There are 9 hidden switches. A switch that is on adds its own fixed numbers to the row, and there is some noise. The rows also spread widely along 16 directions, which tell nothing about the answers.
In the rows, zero is written as 128.
Known rows, each followed by its switches (1 for on, 0 for off):
[136 102 117 142 150 106 101 110  85 127 169 146  93 130 149 117 187 152
 106 143 105 111 129 123  95 156 128 136] => 1 1 0 0 0 0 1 0 0
[159 150 123 124 155 173 147 153 115 179 135  65 153  55 183 142  78  81
 100 106  96 169 151 131 100 136 144 115] => 1 1 0 1 1 0 0 0 0
[122 129 130 137 158 153 147 127 103 136 115  94 134 110 145 119  74 102
 107 125 115 132 126 150 116 122 109 124] => 0 1 0 1 1 0 1 0 1
[180 133 174 182 165 157 150 189 153 172 109 127 148 169 110 117 102  88
 118 141 130 139  97  61 175  99 134 131] => 0 0 0 0 1 1 1 0 0
[185 101 152 102 143 191 135 139 135 107 139 109 177 172 170 140 131 144
 136 108  97  76 112 163 110 111 122 146] => 0 0 0 1 0 1 0 0 1
[116 122 146 188 122  94 151 124 110 150 123 187 109 182 128 132  95 102
 110 126 122  79 137 104 121 156 150  84] => 1 0 0 1 1 1 0 1 1
[102 134 177 166 119 156 184 189 148 163 144 123 152 127 111 114 168 146
 144 132  68 164 159 115 174 164 134 139] => 0 0 0 1 0 1 1 0 0
[ 82 140 111 126 126  82 140  93 128 101  95  79 112  81 146 146  73 115
 115 141 135 134 143 179  88 134  93  92] => 0 1 0 1 0 0 0 0 0
[112 110  82 172  75 160 193 159 114 119  96 150 172  67 124 167 128 142
 135  79  73 140 171 120 116 189 128  74] => 1 0 1 1 0 1 0 1 0
[ 71 134 176 137 127 118 162 153 146 100 107 109 162 114 141 128 113 128
 128 138  91 150 152 114 145 136 150 131] => 0 1 0 0 0 1 1 0 0
[113 113  90 138  88  89 115 117 138 111 113 116 126 105 126 146 138 118
 110 128 157 178 142 135 148 144 124 113] => 1 0 0 1 0 1 0 1 1
[ 72 111 121 155 152  95 148 110  81 104 119  99 120 148 160 122  78 143
  92 124 105  62 147 168  91 150 105 103] => 1 1 0 1 1 1 0 0 1
[147 115 122  93 164 128 115 113 120 133 143  85  96  88 128 125  84 111
  94 149 160 182 139 179 107 115  91 153] => 0 1 0 1 1 1 1 1 0
[172 140 167  81 188 143 198 159 149 112 118 123 144 151 134 130  86 108
 141 150  86 135 132  99 141 149 157 113] => 0 1 0 1 0 0 0 1 0
[166 158 147 125 113 120 159 160 156 132 129  92  93 122 155 118 111 149
 166 108 153 123 120 141 121 135 121 106] => 0 1 0 1 0 1 0 1 1
[106 116 146  80 155 121 138 102 135  59  92 127 199 123 200 144  76  81
 124 132 105 169 146 132 114 127 162 149] => 0 0 0 1 1 1 1 0 0
[117 112 138 167 107 171 127 131  95 131 120 158 140  99 101 136 141  78
 153 122 123 189 103 106 138 111 113 133] => 0 1 0 1 0 0 1 1 1
[209 139 159 108 185 192 198 162 173 183 185 119 141 205  71 115 102 143
 130 163 108  70 103 105 155 108 137 122] => 1 0 0 1 1 1 1 0 0
[134 107 127 100  64 186 106 130 131 152 172  96 172  85 124 118 149 150
  82  98 144 138 178 193 118  94 110 190] => 0 0 0 1 0 0 1 0 1
[142 127 120 159 147 117 151 157  81 128 150  73 134 161 179  89 133 146
 124 121 115  87 131 130 111 127  80 143] => 0 0 0 0 1 1 0 0 1
[ 65 148 160 152 128 116 118 136 106 101 130  98 129  87 153 118  79 121
 125 119 145 126 115  99  98  94 134 129] => 0 1 0 0 0 1 0 0 0
[103 143 167 177 119 180 193 148 132 155 122 139 182 155 124 149  82  97
 154 111  70  83 110 107 143 131 151  85] => 0 0 0 1 1 1 0 0 1
[102 124 166 143 132 101 108 152 126 105 144 126  89  95 171 129 131 165
 130 116 135 149 140 140  97 153 143 129] => 1 0 0 0 1 1 0 1 0
[ 98 118 132 159 140 100 114 138 159  94 118 108 101 142 112 122 155 174
 119 140 147 139  97 118 154 129 126 119] => 1 0 1 1 0 0 1 0 1
[171 110 114 145 110 106 107 114 141 125 140  88 153 158 142 141 149 137
  89 152 140  74 130 149 103  88  96 122] => 1 0 0 0 1 1 1 1 0
[169 112 116 194 117 109 119 127 153 189 100 148  87 126  98 172 128  80
  85 150 129 152 120 123 154 154 117  81] => 0 1 0 1 1 1 0 0 1
[149 105  92 115 113 108 121 101 135 161 177 162 119 146  82 129 177 117
 101 155 141 169 142 117 173 153 150 137] => 1 0 0 0 1 1 1 1 0
[154 117  83 128  88 162 145  96 115 150 148 144 171 134  85 142 131  99
 114 122 131  97 129 125 129  88 103 119] => 0 1 0 1 1 0 0 0 0
[171 123 174 130 123 124 137 149 153 124 136 147 100 166 132 119 153 154
 160 122 142 107 120 136 127 130 140 125] => 1 1 0 0 0 1 1 1 0
[126 117  78 138 160 100 131 106  99  90 129  91  84 102 139 127  99 144
 116 143 145 132 101 132  86 135  88 104] => 1 1 1 0 1 1 1 0 1

New rows. What belongs after each?
[ 96 140 104 131 101 137 134 133 139 103 106 118 170  79 146 138 108 118
 129  89 138 152 125  88 143 109 165 107] => 1 1 0 1 1 0 0 0 0
[131 125 154 186  58 150  99 136 183 166 108 169 125  95 100 169 145  92
 130 118 152 192 110 123 158 114 141 113] => 0 0 0 1 1 1 1 0 1
[179 139 130 165 133 145 150 152 171 162 103 106 125 128 116 142 123 123
 111 124 126 124 111 119 145 117 117  91] => 0 1 1 1 1 0 1 0 0
[158 163 105  48 129 148 173 101 156 143 172  82 150  99  98 136 113  93
 156 162 127 166 117 123 142 116 137 120] => 0 1 0 0 0 0 0 0 0
[122 139 128 118 134 125 166 113 152 108 102  96 188 176 154 138  93  94
 156 128 120 118 113 143 152 113 124 106] => 0 0 0 1 1 1 0 0 0
[163 150 151 116 100 137 140 136 167 141 171 118 130  89 151 161 139 136
 135 133 108 117 139 118  82 120 157  97] => 1 1 0 1 1 1 0 1 0
[114 128 171 178  91 140 124 145 183 141  92 118 129 110 108 177 121 121
 135 121 119 134 100 139 157 119 141  87] => 0 1 0 0 1 1 0 0 1
[100 162 141 145 136 105 169 137 136 123 121  33 155 108 183 133  80 130
 116 111 102  94 143 149  98 118 115  81] => 0 1 1 1 1 1 0 1 0
[128 110 116 169 133 165 114 128 100  96 120 114 123 100 136 137 114 156
 137 106 140  97  85 145  70 104  84 110] => 1 0 1 0 0 0 1 0 0
[165 141 117  59 132 128 149 111 135  80 173 107 134 126 135 123  91 134
 143 155 155 110 111 104  83  91 119 138] => 0 0 0 1 0 1 0 1 1
[ 89 117 117 133 127 135 114 125 113  95 148 118 125 107 137 132 139 148
 134 122 126 148 102 124 127 132 127 135] => 0 0 0 1 0 1 0 0 1
[170 135 127 143 112 144 114 117 152 128 114 137 119  65 161 177 131 102
 124 118 114 161 102 115  92 133 150  84] => 0 1 1 1 1 0 1 1 1
[159 153 127 131 157 172 173 140 121 113 158  83 146 150 106 118  95 140
 164 156 120  61  48  71 107  68 102 109] => 0 1 0 0 0 1 1 0 1
[122 111 133 152 154 144 106 128  96 124 117 154 138 172 137  95  78  98
 119  92 188 137 104 110 155  94 143 148] => 1 0 0 1 1 1 1 1 0
[102 109 122 151 147  96 125 141 115 113 146 100 113 141 146 114 146 174
 101 125 119 118 146 151 129 152 119 127] => 1 0 0 1 1 1 0 1 0
[ 83 145 125 146 111 115 151 117 126 144 166 100 145  95 103 140 108 108
 107 169 114 133 144 111 104 117 111 117] => 0 0 0 1 0 1 0 0 0
[126 135 117 142  81 123 128 106 116 133  90 126 152 100 150 146  98  68
 137  98 152 149 143 150 114 113 116 103] => 0 1 0 1 0 0 0 1 0
[165 155 119 120 109 138 164 161 157 132 150 102 131  98 163 130 144 176
 135  92 113 107 142 113 111 153 148  97] => 0 0 1 1 0 0 0 1 0
[117 130 167 117 112 117 159 146 139 109 105 124 151 139 177 109 111 140
 127 103 118 114 190 174 108 136 129 145] => 1 1 0 1 1 0 1 0 0
[142  85  77 137 110 155 124 124 111  62  24 135 197 120 116 142  37  70
  88 100 181 145 122 103 143  67  94 142] => 0 1 0 1 0 1 1 0 1
[164 115  98 114 100 180 177 129 158  93  67  97 189 137 140 150 127 135
 172  85 113 134 120 196 151 138  94 107] => 0 0 1 1 0 0 1 0 1
[173 131 100 109 161 116  90  88 147 156 156 120  95 148 134 137 158  93
 127 141 152 169  72 122 166 127 152 113] => 0 1 0 1 1 0 0 0 0
[113 140  99 103 108  85 167 114 108 137 160 114 115 111 149 117 131 122
 126 134 114 144 177 131 118 180 143 120] => 1 1 0 0 0 1 0 0 1
[ 73 124 146 143 125  37 106 111 184  96 101 124  64 116 107 148 114 146
  89 160 167 164 127 135 164 148 151  98] => 0 1 0 1 1 1 0 1 1
[166 114 149 135 166  90 168 153 116  91 127 130 111 202 154  87 119 148
 128 168 128  88 147 121  93 129  75 153] => 1 0 0 1 1 1 1 0 1
[115  87 126 127 174 111  83 103 127 113 143  75  99 146 121 131 167 133
  99 170 129 173 104 173 155 128 108 147] => 1 1 0 1 0 1 1 0 1
[107 134 134  82 121 158 171 124 113 141 159  93 130  82 140 109 129 140
 146 116  99 175 181 211 113 164 105 156] => 0 1 0 1 0 0 1 0 0
[159 132  95  98 120 130 106  82 166 130 149  87 156 142 121 143 127 106
 112 142 165 138  83 121 154  95 143 123] => 0 0 1 0 0 1 1 0 1
[130 112 153 140 133 134 151 160 147 123 129 115 149 115 112 131 121 158
  72 136 109 116 168 124 123 127 129 132] => 1 0 1 0 1 0 1 1 0
[ 90 129 113 101 144 129 100  94  99 114 189  72 136 110 144 110 121 146
 115 124 146 124 107 145 115  95 139 144] => 1 1 0 0 1 1 1 1 0
[123 119 170 160 104 146 126 178 187  98  72 101 165 116 119 146 100 134
 119 124 151 153 118 122 156  81 125 133] => 1 0 0 0 1 1 1 0 1
[ 94 120 176 152 139 123  77 145 141 125 167  90 134 108 145 130 176 143
  85 143 113 147 127 110 130  89 151 154] => 1 1 0 1 1 0 0 0 0
[ 59 129 106 144  71 127 167 102  97 116 155 199 125 104  81 121 134 138
 171 114 128 135 141 105 126 147 137 117] => 1 1 0 0 1 1 1 0 0
[113 141 146 126 112 169 143 142 158 143 168 127 127 135 103 111 134 183
 148  81 147 106 103 125 167 117 172 122] => 1 1 1 0 1 1 1 0 0
[ 79 129 150 144  83 103 141  81 122 121 136 176 125 155 155 130 120 121
 150 117 125  95 140 173 100 148 132 117] => 0 0 0 1 1 1 1 0 1
[122 105 119 177 103 121 121 119 117  98 100 167 142 148 136 140 151 131
 126 128 114 102 117 121 114 123 103 119] => 0 0 0 1 1 0 1 0 1
[109 126 158 160 111  76 132 154 125 121 137 154 113 139 124  92 135 139
  93 140 151 131 171  82 129 111 121 157] => 0 1 0 1 1 1 1 1 0
[170 103 155 130 218 111 114 161 167 101 131  76  98 143 133 132 143 163
  62 184 106 148 106 117 141 130 119 134] => 0 0 1 1 1 0 1 1 1
[124 142 196 135 158 115 147 193 147  96 141 107 148 121 185 103 139 157
 112 136  92 134 151  62 119 116 161 154] => 0 1 0 1 1 1 1 1 0
[ 94 125 107 141 138 118 143 146 141 110 134 129 104 115 108 115 127 185
 115 114 138 128 116 102 161 139 142 122] => 0 1 0 1 1 1 1 0 0
[109 111 103 124 110  88  81  90  91 126 156 157 152 113 174 119 134 102
  62 116 146 144 164 107 117 134 168 156] => 0 0 0 0 1 1 1 1 0
[168 157 192 188  95 111 126 171 157 193 143 126 100 150 157 107 194 117
 146 120 127 146 134 116 153 127 139 128] => 0 1 0 1 1 0 1 1 1
[165 115 187 116 139 147 115 129 168 192 183 131 142 214 142 124 149 132
  80 124 114  73 143 151 167 138 199 144] => 1 0 0 1 0 1 0 0 1
[ 94 122 167 103 113 111 164 132 135  71 113 144 165 109 162 137  75 114
 131 144 115 135 185 139  70 122 119 140] => 1 0 0 1 1 1 0 0 0
[128 119 147 175 117 122 145 184 175 139 123 118 130 122 107 133 175 162
 106 130 113 166 145  96 176 141 122 128] => 0 0 1 1 1 1 0 0 0
[134 132 141 125  69 188 121 103 140 191 170 151 115  78 117 145 110 136
 126  77 148 114 143 198 102 124 139 125] => 0 1 0 1 1 1 1 0 0
[118 124 113 176 113 115  94 108 108 164 132 108 107  83 147 152 144 101
 101 124 120 147 127 147 107 138 113 103] => 0 1 0 1 0 0 0 0 0
[ 99 132 153 121 157 111 141 143 143 106 125  87 125 115 152 133 105 139
 132 131 117 148 126 134 134 139 146 114] => 1 1 0 0 1 1 0 0 0
[106 147 120 166  94  89 143 109 163 139 109  94 125 169 105 136 118 125
 138 132 154  94 100 144 167 105 108  82] => 0 1 0 1 1 1 0 0 1
[112 103 145 157 126  61  82 120 165 129 104 134 108 127 141 143 163 110
  79 160 140 195 147 138 166 154 143 138] => 0 0 0 0 1 1 1 0 0
[153 146 105  96 139  99 167 121 148 141 170 130 132 168 127 108 135 142
 104 145 118  93 129  59 164 153 197 111] => 1 1 0 0 0 1 1 0 1
[105 110 204 230 109 126 140 196 158 134 102 162 104 137 127 152 176 152
 144 110  86 151 130 105 152 175 148  94] => 1 0 1 1 0 1 0 1 1
[135 136 135 136  87 129 152 143 140 109 122 131 199 119 171 135 183 119
 141 105  83 141 150  84 137 139 164 122] => 0 0 1 0 0 0 1 1 0
[160  96 202 160 139 139 142 209 139 122 131 120 149 159 146 103 135 184
  46 133  98  55 200 124  97 109  99 178] => 0 0 0 1 0 0 0 0 0
[143 115 154 130 155  84  98 149 133 131 148 110 111 144 188 110 174 128
  96 146 120 171 158 126 137 158 140 161] => 0 0 0 1 0 1 0 0 0
[136 119 156 149 143 104 171 158 110 113 156 115 122 161 128 101 160 154
 142 179  97 110 155 131  87 131  63 151] => 1 0 0 0 1 1 1 0 0
[ 78 131 135 139 129 109 144  91 117 133 177  72 142 154 103 121 113 134
  99 179 118  86 132 172 113  97  86 130] => 0 0 0 1 1 1 1 1 1
[138 145 188 133 135  97 134 142 182 144 111  97 102 146 110 128 111  84
 134 177 157 188 127 146 150 113 103 134] => 0 0 0 1 0 0 0 0 1
[147 105 191 150 161 166 111 174 162 110 127  71 149 112 141 160 150 132
 106 158  79 146 101 112 131  94 124 140] => 0 1 0 1 0 1 0 0 1
[101 119 129 141 163 188 154 134 116 136 140 106 150 130  74 132 108  97
 161 140 110 192  73 123 186 116 118 128] => 0 0 0 1 1 1 1 1 1
[142  98 166 152 173 157 120 128 135 147 143 136 104 141 106 142 143 133
  89 152  87 126 114 146 123 136 121 129] => 0 1 1 1 1 0 1 0 1
[125  97 176 152 107 136 122 149 131 131 120 122 175 147 154 126 148 129
  95 111 104 123 175 170 140 124 120 162] => 0 0 0 0 1 1 1 1 0
[118 136 104 140  97  29 117 119 144 140 121  94 140 133 160 122 168  82
  94 153 147 201 174 111 178 149 134 131] => 0 0 0 0 1 1 0 1 0
[ 98  90 126 169 118 115  95 126 120 106 109 171  63  69 104 162 138 134
 114 125 135 195 120 139 126 160 117 111] => 0 1 0 1 1 1 0 1 1
[ 83 114 164 181 125 121 144 159  88 163 179 173 145 148 133 101 131 143
  59 103  96  84 190  65 125 157 183 136] => 1 0 1 1 0 1 0 1 0
[138 127 113 168 129 169 147 128 141 130 122 121 155 104 124 171  93 118
 121 117 104 105  92 104 106 117 124  76] => 0 0 1 1 1 1 0 0 0
[175 134  95 156 132 120 156 111 102 204 150 132 115 125 112 146 144  54
 125 161 102 169 137 128 127 168 105  89] => 0 0 0 1 0 0 0 1 0
